Each cloud of rows lies close to a flat space through zero, with a little noise off it, and is much wider in some directions of that space than in others. After each cloud: how many dimensions does that space have?

[[ -4 -13   1  16  14   0 -10 -31   4   4  -1  13  -1   3   9  -6  -1   5
   -4 -17   6  12]
 [  6  -1   7   1  -3  -5  -6  -9   3  -2  -1   7   5   4   8  -8   8  -2
   -5   8   8   6]
 [  2   7  -7  -4  -4  12   3   9   0   2  -8   3  -3  -4  -5   3  -7   5
    4  -3  -5   1]
 [ 20   2   7  11  -5 -17  17  24 -20 -28  12 -26   5   0  -7  -5  22  17
   14  21  -8   4]
 [ 11   2  13   8  -6 -18   6  11 -13 -16  13 -17   8   2   1  -8  22   6
    2  19  -2   4]
 [  0  -2   6  -6  -5 -12  -1  -2   4  -4   3   1   6   3   2  -4   8  -9
   -2  13   9  -5]
 [  1   2  -3  -7   0  -3   4  18  -2  -2   6 -14  -5   1  -3  10  -1  -3
    6   1  -4 -10]
 [-14   0  -2   4  11  22 -27 -26  13  31  -6  21  -9   5  17   5 -19 -10
  -21 -33   2   5]
 [  9   7   3  -2   1 -14  11  55 -18 -15  30 -54 -10   4  -9  26   9   0
   16   4 -19 -22]
 [ -4   1   0  -5  -3  12 -14 -21  13  15 -13  25   2   2  10  -6  -8  -8
  -14  -5   9   7]
 [ -8 -12  -1  15  10   6  -9 -41   6   9  -9  26   3  -1   8 -12  -6   5
  -11 -17   7  16]
 [ -2  -2  -8   1   6   7   2   2  -1   2   0  -2  -6  -2  -4   8  -8   4
    4 -11  -4  -2]
 [  6  -3   4   1  -6 -14  11  -4  -3 -14  -2   2  10  -3  -3 -13  13   4
    5  20   6   5]
 [  1   0   8   7  -2  -2  -9 -18   2   2  -3  13   7   3   9 -12   6  -1
  -11   4   6  11]
 [  6  -3   8   0  -6 -13   4  -6  -2 -10   0   4   9   1   2 -12  14   1
    0  18   8   5]
 [ -6   3  -1 -12  -7   1   5  -6   6   4  -9  13   6  -5  -4  -7  -3  -7
   -3  11   6  -3]
 [ -6   5  -3   6   7  11  -7   9  -5  11   7 -10  -9   1   2  13 -10  -1
   -5 -21 -12  -2]
 [ 10   0  15  13   0 -15  -4  11 -12 -10  18 -20   3   7   7   0  18   3
   -3   6  -3   4]
 [ 10  10   0  -4  -7  -7  18  46 -17 -17  15 -36  -3  -3 -13  12   8   7
   16  15 -15 -12]
 [ -3  -8   3  -1  -4  -6   3 -29   7  -1 -11  23  13  -2   1 -19   4  -3
   -6  14  15   9]
 [  4   1   2   5   3  -8   9  20 -12 -10  14 -24  -3   0  -7   9   6   5
    8   2 -10  -5]
 [-14  -6  -3   9  16  16 -23 -28  10  24  -1  15  -9   4  13   7 -17  -6
  -15 -35   0   3]
 [  9  -6   3  19  14  -5  -7  12 -11  -7  20 -25 -11   8   6  13   5  11
    5 -19 -11   1]
 [-13  -3  -9   7  14  24 -18 -22   9  23  -9  17 -10   1   8   8 -22  -1
  -10 -36  -3   5]
 [-10   4  -1  -6   2  10 -11   0   6  16   0   3  -6   1   4   8 -11 -11
   -8 -13  -2  -6]
 [ -1   9   1   0   1   1   1  31 -10   0  15 -28  -9   2  -2  17  -1  -1
    3  -6 -15 -11]
 [  5   6   1   2  -3  -5  10  28 -13  -9  13 -24  -2  -1  -7   9   6   6
    7   5 -13  -6]]
 => 6

[[ 13  -9  21  10   4  14   3   6  13   0 -21  -9 -13 -10   4   9  19   0
   12  11   4 -22]
 [  0 -25  23  -9   7  20  14  15  -6 -12  -9  -2 -14  11  -9   8  11  10
  -12  -2  24 -21]
 [-12  16 -17  10   4   9 -17 -30  22   8  -8   0  22 -22  15 -15   2  11
   22   1 -12  15]
 [-21 -10   6 -16  12  18  -4 -20   8   6 -14  10  23  -4 -13 -18 -10  16
    8  -2  29   6]
 [  4  20 -20  19  -5 -11 -23  -5   5  -2   8  -8   4 -17   9 -10  20  -2
   11 -11 -23  -4]
 [ 13   6  14  14   1  18  -9  -2   9   1 -22  -3   1 -12  12  -6  10 -16
   14  11 -18   4]
 [ 14  -8  17  13   3  20  12  13   6 -15  -2  -6 -18   3  14  16  29   7
   -4  -1  -7 -26]
 [ -6  10  12   8  14  38  -2 -21  27   9 -43   3  10 -20  20   6   1  -7
   32  33 -16  20]
 [ 13 -11  15   4  -5   8  -1  11  -5  -7  -4  -9  -8   4   7 -11   5  -3
   -7 -10 -12  -6]
 [  3 -12   1  -4  -2  -4  -7   5  -4   3 -17 -11  -8 -11  -2  -4  -2  -1
    2   6   5  -8]
 [ -1   6   1   6  -2   4   4   2  -5  -8  14   6  -3  13  -8   6   8   2
   -9  -8   8   2]
 [-15  15  -6   8  13  20  -8 -19  21   1 -12   7  16 -14   6   0  16  10
   23   8  -1   3]
 [-12  -9 -17 -24 -12 -18  14   6 -33  -5  26  12   0  27 -23   6 -32   3
  -38  -6  28  15]
 [ 14   4  -6   0 -13  -7  -5  14 -20  -9   1   4  -3   1  -2   1   3 -22
  -14  10  -9  -8]
 [ 16   0  12   7  -2  10   8  11   0  -4 -13   0 -12  -2   6  17   9 -16
    0  16  -6  -9]
 [  8  -3  -1  -1  -5 -19  13  21 -16  -9  29   0 -17  21  -9  14   3  -3
  -20 -16   2  -7]
 [  1  21  -4  13  -1  15  -2  -5   4 -11   9   9  10   5  16   1  13  -1
    3   5 -24   1]
 [ 17  -4  -3   5  -7 -24  -6  11  -3   2  11  -9  -6  -8   1  -8   7  -9
   -4 -17  -9 -15]
 [-15   3 -23 -18  -5 -20  -2 -10 -10   6  13  11  17   1 -14  -6 -19   5
   -8   1  19   4]
 [ 13   5  -2   2  -8 -12   0  -1   1   9  -2  -1   1  -6   8   0 -12 -15
    1   8 -13   6]
 [  7  -7  10   2  -3   6  -2   1  -3  -1  -6  -1  -2   0  -5  -7   0  -5
   -4  -5   6   3]
 [  6 -22   2 -11   2  -9   9  15  -4  -1 -14 -13 -18  -9   7  12  -1   2
   -5   6  -1 -19]
 [-10 -17  13 -11   2   9  -5  -7   1   9 -23 -12  -2  -4  -4 -14 -19  11
    7   5  11  10]
 [  4  -5  16   7   9   8   7   8  16  -3  -1 -10 -10   1  15   4  18  13
   12  -7 -14 -21]
 [ 23   2  11  15  -3   7 -11   2  10   2 -19  -4   1 -20   9  -9  16 -20
   11   3 -15  -7]
 [-25  14 -35  -7  -2 -20  -3  -9 -15  -3  37  11  10  13 -23   3  -8  14
  -14 -19  24  15]
 [-13   5 -17  -2  15   9  12  -1   7 -11   4   9   1  -5  13  25  16  10
    2   1  -9  -6]]
 => 11

[[  1   4   3  -4   2  -8 -10  -3  -3  -6   2   6  13  -4   2  -2  -1   4
    3   4  -1 -12]
 [  5  10  27   9   6  -5  -7 -24   7 -13  14  13  19  13  14   1   6   8
    0   8   9   3]
 [  0   3   8  -9  -3  -2   7  12   0   5  -5   4 -10   3  -4   0  -4  -1
   -9   7   1   0]
 [-14 -18  -4  19  -2   3   2  -6  -1  -9   6 -16  -1  -6   1   7  13  12
   14  -2 -11   0]
 [  8   8   8   6   5  -2  -1 -13   4   2   2   6  10   5   5  -2   3  -2
    5  -8   3   6]
 [-17 -16   7   4   3   2  -3   7  -9 -11  10  -6  -5  -7   9   2  10   6
    1   6  -2  -4]
 [ 16  -2 -22 -10  10   5  12  23  -3  24 -19  -7 -12  -1 -21   1 -19 -16
  -12 -16  -7   7]
 [-10 -15 -30   2  -5  11   7  17  -3  11  -9 -18 -19 -16  -8  -2   2 -11
    9 -16  -8   4]
 [-17 -10  36  34   2 -12  -6 -36   5 -28  24   2  21   4  18  10  26  29
   23   8  -5  -7]
 [  2  -3  -9   2 -13   2   3   8  -2   5  -8  -2 -16  -1  -5   4  -7  -7
   -3  -1   3   5]
 [ -1   9  13 -13 -11  -6 -13  -1 -10 -10   7  16   4   1  14  -6   0   2
   -6  18  14  -6]
 [ -2   0  38   5 -10 -14  -2   1  -8  -9   5  19  -6   6  11   5   1   8
   -4  18   9  -3]
 [ 22  17   5   4   5  -3   5 -14  11  12  -8   9   9  14  -6   1  -7  -5
   -2  -9   3  10]
 [  5  13   0   1 -10  -3 -10 -18   4  -7   4   8  11   3   9  -4   2   1
    6   3   8  -2]
 [ 12  18   5  -4  -2  -5  -8 -11   6   2  -1  16  10   4   6  -5  -7  -9
    0  -2  11  -1]
 [  2   9  17  -1 -13  -4   5  -4   1   1  -2   9  -6   9   2   0   4   5
   -2  10   6   5]
 [ -9  -7  10   3 -10  -3  -2   3  -4 -10   4   1  -7   1   4   5   3   7
   -3  14   2  -4]
 [ 11   8  13   7   2  -8   2 -13   6   1  -2   8   9   9  -4   4  -4   5
    2   0  -1  -1]
 [ 19  15 -10 -16  -8  -6   0   5  -5  14 -15   8   2   3 -10  -6 -11  -4
   -4   0   1  -2]
 [  7  12  10 -22  -5  -5   1  20  -5   9  -8  17 -12   2  -1  -6 -13 -11
  -16   9  11  -2]
 [ -5  -4   8 -10   4 -10  -8   9 -10  -8   3   7   7  -6   1  -1  -3   6
   -4  10  -3 -17]
 [-10  -7 -40  -2  -2  11  -9   4   2   2  -2 -15  -2 -20  -1  -8   2 -14
   13 -19  -5  -6]
 [ -6  -5 -15  -5 -19   2  -1   9  -8  -1  -5  -6 -13  -5  -3   1   1   1
   -1   8   0  -1]
 [ -2   3  -4  11  -8   3   6  -7  13   4  -4  -2  -8   1  -2   1   2  -5
    9  -9   0   5]
 [ -1  -6  -4  11   0  11   6  -5   1   1   3 -11  -6   5   1   4   5   0
    1  -4   0  15]
 [-11 -13  -2  -4  -1   2  12  21  -4   7  -6  -9 -17  -7 -10   1   2   1
   -1  -1  -9  -2]
 [  0  12  30   0   1  -1   6  -6  10  -2   5  14  -2  13   8  -1   2   0
   -6   8  11   7]]
 => 9

[[ -7  14 -15  13  -4   5 -15 -13   9   7  -5  16  -6  11   6  -6  -6  17
    1   1   6 -29]
 [ 14  -5 -22  -2  -8   4  20  13  -8 -21 -32  -4 -11 -19   4   4  17   0
  -20 -26   9  19]
 [ -6   6   2   2   1 -15  12 -20  48  37  13  -7  28   7 -12 -23  -4  -2
   -4   7  22   6]
 [-10 -36   9   8 -16   1   2 -18  -5  -6   4   0  20  13  18  -5  38  20
    0 -16  12 -17]
 [  4   2  -2   5  -8  16  25 -29  -1   6  15   2  11   8   9  15 -14 -29
  -11 -16  -5   6]
 [  7  -7   8  -6   4  19  12 -11   9   4   8 -10 -14 -18 -20  12 -11  -1
   -3 -15  -1  -4]
 [ 17  -1 -16   8  -7  12  18  40 -15  -1  15  -3   5   4  -7   6   8 -20
  -26   4  10  -9]
 [ 20  41 -25 -10   1 -10  -3  17   8  12  -2 -16   5  15  -2  -6 -28  19
   30 -10 -14  -7]
 [  1 -12   3 -19 -33 -13  -4 -22   2 -23  -9 -21  -4 -16  -4  28  14  38
    0   1  -3   3]
 [ 16  -4   5  -9 -28  -9   0  -8  10  -3 -13  41   8   5   3  -6 -11  -2
  -28 -20  11 -20]
 [  3   6  -9  -2 -12  19   5 -11   1  13   3  -5 -38  -5   7 -14   1  13
   -8 -10   4 -18]
 [ 35 -36  -8  -5  -7 -14  18   5  17 -14  -9 -13  13  -5 -10  13  -2 -10
  -10   3  -6  11]
 [  8 -18 -21 -19  -7  -4   6  14 -10 -37 -14 -14  10  -7 -18   5  27  -6
   27 -22  10  15]
 [ -6  27  -7  -6  13   1   3  14 -36  23  19 -23  12   9   7  10 -19  19
    4  29 -23  -2]
 [-11 -13  28  -4 -16 -18  10  -1  27 -11  42  14  45  37  -4 -15  30  10
   22  11  -4  23]
 [ -2  -8  -5  10   1  12  10   9 -18  -4   9  -5 -10  -8 -13  13 -16   3
  -19  15 -37  -5]
 [ 49   4  10 -19 -31   0  17  28 -19  -9  22 -35   8   5   5  44 -21 -15
   -4 -16 -19  -3]
 [ 23   1  23   7 -14   6   9  -6  -6 -16 -11   2 -12 -15  18  44  36 -27
    3  13  -1 -17]
 [ 17 -16 -10 -26 -10  16   4 -30 -17  26   7  18 -17  -1  -6  -9  11 -16
   -6  38  -5 -37]
 [-11  14  16  32  24  14  12  11  -6   4   4 -17 -41 -10  32  -8 -18 -24
   -3  -9  15   4]
 [  6   5  24 -23 -18 -13  -7  -9   2  -7  13  -1 -11  -3 -15  13 -13 -17
   32  22 -30 -13]
 [ 11 -18  29 -34 -42 -14  27 -23  -3 -23  18 -18   4 -11 -12   7  -7 -20
   -8   1   4  -9]
 [ 11 -14 -12  13  16   0  17  -2  15  39   8  -9  44  26  13 -13   0  23
   -6 -18  18  -6]
 [-35  -1   7  16 -20  -9   1  -5 -10   2  -7   5   2  -1  23  -4  32  -8
    2 -11   4  -1]
 [ -4 -10   1  -8  -7  -1  -4   1   6   9  -6  -7 -15 -15   2  11   5  10
    1 -26  16  23]
 [  5   4  23   1  21   8  -5 -14   4  -2  -4  -1  15   9   4 -22   6  10
   -3   1 -24  -5]
 [  4   4 -14 -14 -11  12 -18   2 -16   8  16  -8  -7   6  -7   1  -4 -25
   -2   4  -3  -9]]
 => 19

[[  3  -1  10  13 -10  10  -1  14   4   0 -11   6  -5  -5  12 -10  -4 -11
  -11  13  -5 -11]
 [  9  -1 -14  -1  -8 -10  -3  -3  12  10  22  -1  -6 -10   0  15 -18  -3
   14  -2  11   8]
 [ -1   3  15   7   1  12  -5   8 -10 -13 -22   4   6   4   7 -13   6  -1
  -14   5 -13 -10]
 [ -4   0  10   1   3  10  -4   2 -11  -7 -17   1   4   5   2 -12  12   1
  -11   6 -12  -4]
 [ -3   2  30  18   0  17  -4  18 -18 -22 -39   2   7  15  16 -33  20  -6
  -27  16 -19 -23]
 [  1   2   9   6   1   9  -5   9   1  -1  -6   1   0  -1   6  -8   0  -5
   -7   8  -3  -6]
 [ -5   3  11   2   5   3   4   0 -14 -12 -21   2   9  11   6 -14  22  -1
   -6   1 -15 -11]
 [  3  -2   4   0  -3   4  -3   5   4  -5  -3   1   1  -4   7  -5  -4   2
  -10   8  -4  -6]
 [ -4   4   9  -1   0   2  -2  -2 -10 -12 -10  -4   8  12  -2  -7  11   5
    0  -2  -9  -5]
 [ -1   4 -21 -11   5 -13   2 -11   1   4  18  -2   2   3 -17  13   2   9
   17 -13  10  12]
 [ -4  -1  14   2   2   5   6   5  -8 -10 -16   3   1   6   4 -14  13  -1
  -14   8 -10  -3]
 [ -6   4  16   5   0  10   0   5 -10 -19 -23   1   6  14   1 -18  22  -1
  -10   3 -13 -11]
 [ -1  -3  -4  -4   3  -5   2  -2   1   4   9   2  -3  -2  -5   4  -4   0
    6  -3   3   7]
 [ -3   2  -6  -8  -2 -10   2 -11  -3  -3   9   2   3   1 -13   8   3   7
   12 -12   3  10]
 [  3  -3   1   7  -5   3  -6   1  10   5   1   3  -6 -12   8   3 -13  -5
   -3   8  -1   1]
 [  3  -2  10   7  -2   6  -3  11  -3  -1  -7  -2  -6  -1   6 -11   0  -4
  -11  14  -3 -10]
 [  5  -4   0   2  -2   2   0   8   2   8   7  -2  -6 -10   6   2  -7  -4
   -8   5   1  -2]
 [ -3   4   3  -4   4   2   0  -3  -6  -5  -2   4   8   8  -5  -4  11   6
    0   2  -5   4]
 [ -6   4   3  -4   5  -1   1  -3 -11 -13  -9  -2  10  15  -4  -8  18   3
    2  -6  -9  -1]
 [  2  -3  -7  -2  -2  -3   3   0  10   4   7   0  -5  -8   1   8  -8  -1
    7   2   1  -1]
 [  2   2 -15  -6   8  -6   2  -8   0   4  14   2  -1  -2  -5  10  -2   4
   14  -9   9  12]
 [ -7   2  -9  -6   5  -6   7 -10  -5   0   9  -2   2   7  -8   9   4   8
    5  -5   2   8]
 [  0   2   2  -4   4  -4   6   1  -9  -7  -3   1   4   8  -5  -3  10   2
    2  -5  -5   0]
 [ -4   5  -3  -8   9  -5   6 -11 -10 -11  -6  -1   5  14 -12  -2  16   7
    5 -10  -4   6]
 [ -4   1  -2   0   4  -1  -7  -4  -5   0   2  -1   6   6  -6   2   5   0
    4   0   5   2]
 [  0   0  -6 -10   1  -4   3  -5  -3  -3   6  -2   6   5  -4   3   6   5
    6  -7   0   6]
 [  6  -4  -4  -2  -5  -1  -3   4  12  11  10   0  -6 -11   5   9 -17  -3
    6   5   8   0]]
 => 2
